There are 4 ways to turn a row about zero (a turn may also mirror it). The second row of each pair is the first, turned, with some noise. The first 36 pairs use one turn. New pairs use 2 turns, one after the other, and a turn may come again.
Known pairs, each followed by its turns in order:
[  2  34  17   4   8  53 -36   7]
[-12  31  16 -34  21  42 -28  14]
(3)

[ -2   1  74  24  20   8 -21  41]
[ 26 -56 -57   3   0  12 -27  22]
(0)

[ 18   1 -75   6 -22  -3 -10 -35]
[-16   4  45  22   2  12  63 -35]
(3)

[ -5   2 -10 -28  -1  34 -15  -9]
[-22  28 -11 -16   7  21   8 -10]
(3)

[-12   8 -44  -9 -21  25   7   2]
[  5  25  -2  18   9  30  35 -14]
(3)

[-11 -68   1 -18  35  -8 -57 -54]
[ 21 -35  39  12 -69  23 -61  10]
(1)

[ 50 -16   2   9  58  -3   7   5]
[-28  -9 -44 -31  16  14  10 -43]
(2)

[-24 -15   3 -70  -5   2 -13  -4]
[ 31   6  13 -61   9   8  29 -10]
(0)

[-48   4  28  -3 -38  29  -6  31]
[  0   6  -2 -31 -27  23  65 -14]
(1)

[-12   6 -20  12  33 -15 -14  54]
[-12  28  32  15  29  40   3 -21]
(1)

[ 13  33 -20  27 -55 -32  -1 -17]
[ 29   9 -12 -48  41 -20   0  32]
(1)

[-17  -7  36  21 -70   3  10 -75]
[ 21 -45  -4 -59  42 -12  68  23]
(3)

[ 13  -4 -75 -50  35  65 -18  -3]
[ 42  50 -78 -12  11  -7  52  30]
(2)

[-12 -21 -47  38  14 -16  17  19]
[ 30  10  48  23  35  -7   5 -14]
(1)

[-11 -58 -16 -24  65 -25   3  -2]
[  9 -23  38  72 -16  28 -30  -2]
(1)

[ -8 -66  30  -4  14 -13  36  30]
[ -6 -45 -64  26 -25 -12 -17  14]
(3)

[-12 -17 -11  22 -23 -13  61  21]
[-16   2  48 -53   1 -23  -3  13]
(2)

[ 31 -75  29   7  12  46  16 -65]
[-57  -6 -62   1  49 -53 -43  17]
(2)

[ 11 -63  -4 -13 -18   2 -23  17]
[ 19 -22  46 -23  12   3  -3  42]
(0)

[  2  57  38  21  -8 -24  56 -46]
[-65  20  27  -4 -55  27 -49   4]
(2)

[ 45  36   9   9  -3  13   8 -46]
[-43   7 -31   6 -17  42 -22  21]
(2)

[  4   9 -10 -31 -11   7 -10   9]
[ 8 17 -1 16  5  9 24  9]
(2)

[-32 -43 -25  62 -24  13  26  -3]
[ 12 -33  -5  34 -16  29  51  49]
(3)

[  3  32 -15   7 -56   5  12 -42]
[ -3  43   4  16   3 -60   7 -14]
(0)

[ -4  18 -23  25 -24 -13   9  -9]
[-24  14   3  28  18 -23   4  -6]
(0)

[ -6  -9  12  75 -60   3 -39  -8]
[ 16 -77  19  10   3  10 -45  46]
(2)

[-55 -75   0  -2  54 -27  35   5]
[-20 -80  48 -13  -5  45  31 -34]
(0)

[-23  -5 -16   6  -5  29   1  24]
[  9  16 -16  12  -8  36   7  13]
(3)

[-27  21   1  17 -75  -7  43  18]
[ 31   1 -23 -30  31 -16  74  17]
(1)

[ -7  -2 -59  -2 -15  75   5 -51]
[-42  48  25 -15 -59 -36  44  23]
(0)

[-15 -41   1  15 -12  16 -14 -13]
[  2 -26  25   1 -11 -16  22  27]
(0)

[ 16  25 -18 -15   2  11 -31  -3]
[ 19   9 -23  17  -7  30  13  12]
(2)

[  0  -4   1 -13  -9  -5  61  52]
[  6  -5 -26  43  35   4  50 -21]
(1)

[ 16  23  -2  19   9  17  21 -22]
[-20   4  -1   0   9 -44  -5   6]
(1)

[ -7  12   3 -17  28   3  47  36]
[ 10  24 -35  41  16  -9 -32   2]
(3)

[-75  12   0  65  18   9  37 -25]
[-61 -46 -22  39 -20 -24  50 -36]
(0)

New pairs. What belongs after each?
[  7   9   4  37 -26 -52 -27  13]
[  5 -39 -32 -38 -11   9  -9 -40]
(0) (2)

[39 -8  4  3 33 46 20  3]
[ 24 -17  22  34   9  -2  14  45]
(0) (2)

[ 19   4  -3  17   7 -49  -4   9]
[-16   5 -39  29   5 -22  -4   8]
(2) (2)

[ -8 -19  -2  19  28  44 -23 -18]
[ 49  15  11  11  23   7 -26   1]
(2) (1)

[-10 -44  -4 -30 -31   4 -17 -34]
[  0  58  14 -19  10 -29  -8  23]
(3) (2)

[-17  35 -20 -23 -44  29  -5 -38]
[ 51   4  28  10  -2  45 -37  -1]
(2) (3)

[  5 -13  -6  -5  12 -12 -68  18]
[-11   3  -7  40  16  38 -47  -3]
(0) (3)

[-26 -30 -65  -2 -59 -27   6   9]
[ 11  37  -1  13 -33  20 -84   6]
(1) (0)

[ 10 -10   1  16 -35   0   2 -22]
[-12   5  15  -5  -6  33   1 -25]
(2) (1)

[-30   1  75   0 -63 -27 -14  12]
[-51 -33  23  44 -40 -49 -12 -35]
(0) (3)

[-68  19  15 -16 -28 -10  -6  -3]
[ 42 -50  29 -29  10  -3 -25   8]
(2) (3)

[  0   5  10  28 -46 -33 -10  14]
[-12   1 -25  50 -16   6 -17 -21]
(1) (1)

[  5   2   5  10  40  -6  11 -22]
[  1 -16   5 -11  20  23  28  12]
(0) (3)

[  4  16 -22  33   3  10  75  -2]
[-11 -22  32  48  -6   2 -39  47]
(3) (3)

[-15 -12  31  30 -12 -75  11 -46]
[-26 -15  22 -58 -56  30 -36  12]
(2) (1)

[-39 -75  29 -75 -31  -9  -4 -57]
[ -8 -87 -89  42   2  -3 -22  16]
(0) (1)

[ 12  -2 -26 -32  51 -75   0  -7]
[-51 -12 -69  14 -34 -14 -10  26]
(0) (2)

[ -9 -53   4  75 -24 -34  17  31]
[  2 -83 -20  23 -20  54   2  -8]
(3) (3)

[-18 -12  27 -32  33  -2  -2 -31]
[ 40  32  32   0  -5  10   2 -18]
(3) (2)

[-25 -10  -9   1  -5 -55   3 -10]
[-20 -34 -11 -13   7  -8  43 -12]
(1) (2)

[ -2  14  28   1 -37 -16  -9  -2]
[ 27  15  25 -17 -10  14 -19  -1]
(3) (0)

[  8  11  -2  18   8 -30  -6  -9]
[  1  -2 -25  24   6  -7  -1  15]
(2) (2)

[  2 -19 -10 -21 -75 -43   6  -9]
[ 36 -41 -29  36   0 -49 -29  13]
(3) (1)

[-10 -20  72  -2  48 -34   0  -2]
[ 23   4   6  -9 -82  -4   1 -46]
(3) (3)

[73 10 12 21 21  5  2  2]
[21 -3 13 20  3 37 64  1]
(1) (0)

[ 33  39 -15   6  -4 -12   3  27]
[-26   9  -8   5  -6 -33  26  35]
(2) (2)

[ -4   9 -11   5  15 -31 -75 -34]
[ -6 -27 -52 -14 -20  32  40  43]
(3) (1)

[ -1   0  -5  68 -17  17  13  21]
[ 36 -25 -23  17 -24  43   7 -25]
(2) (1)

[  0  46  -3 -39   2  22  31 -10]
[  4  22 -33 -12 -38  31  -4 -32]
(3) (2)

[-26 -13 -22 -13  -6  52  18  17]
[ 12   6 -22 -37 -37   0  21  35]
(3) (2)

[ -8  20  -2  12  -9 -43   9  -6]
[-25   0  28   7   5 -22   4  31]
(0) (3)

[ 59 -32  -3  -3   4  23   4 -15]
[-22 -20  38 -20 -35 -15  33 -15]
(1) (3)

[ 24   8 -36  40  67 -60  29 -22]
[-26 -12  50 -58 -34 -66  20 -12]
(0) (1)

[ 63  14 -10  34 -40 -19  -1 -41]
[ 17   0 -47  74  29  -1 -16  12]
(0) (0)

[  4 -23 -44  -1  18 -18  -1 -17]
[-38 -16   4  12 -31 -24   1   8]
(0) (2)

[ 12 -25  -4  36  19  20   2   2]
[  1  -7  25  -9  -8  10  29 -30]
(3) (1)

[-17 -12  -5  12  75   4  37   0]
[ -2 -67 -29  48   3 -20  12  -6]
(1) (0)

[-10  37  -9  15  17  20  11 -75]
[-56  -8   8  46  26  28  33  20]
(3) (1)

[-15   0  24  -9  -3 -35   3 -10]
[-19 -13  13 -30 -14  -4  -8  15]
(2) (1)

[-11  36   3 -63  -7 -42  -7  14]
[-37  30 -19  35 -20 -29 -46  19]
(0) (1)

[-62 -51  -1   9 -33  -9  11 -34]
[-62 -22  31 -13  53   2  24  12]
(1) (2)

[-75  15 -30   8  -3   9 -11   1]
[-30   7  30 -19 -29  37  43  31]
(3) (2)

[ 26 -40 -51  17   9  38 -30  11]
[-24  26  44 -22  -5  59 -23   6]
(2) (0)

[-42 -22 -19  10  -3 -23  25  28]
[-26   6 -39   0 -14 -24   7  38]
(0) (3)

[ 34  36   4  32 -40 -13  62   2]
[ 30   2 -16  59  29  10  58   3]
(0) (0)

[ 25  33   0 -36  -9  17  -2  34]
[ 20  36 -18  15 -38   9  28   9]
(3) (0)

[ -4  -1  -1  -6  35  12  -3 -36]
[-9 38  4 19 17  0 26  5]
(2) (0)

[ 11  -5  63  12  17  11 -28  20]
[ 40 -36  48   7  -9 -20   7   8]
(2) (1)

[-19   1 -13   4 -24  10  -7  14]
[-6  4  9 27  9 17 12 10]
(0) (1)

[  9  -2  18  30  -4   5 -21  20]
[-27  13 -26 -21   5 -17   9   0]
(1) (3)

[-24   4  19  27  -3   2  -3  60]
[ 10  22 -22 -38   5   3 -22 -49]
(3) (1)

[  7  15 -25  62   8  16   0   1]
[ 12  11  48 -24  20   5  40  -5]
(0) (1)

[-17  14  18 -20  46  43 -11 -21]
[ 18   1   9 -44  -3   8  49  26]
(1) (1)

[ -5  17 -23  -3 -14 -45   1  49]
[ 16   6 -49  -1 -33 -18   4 -37]
(0) (2)

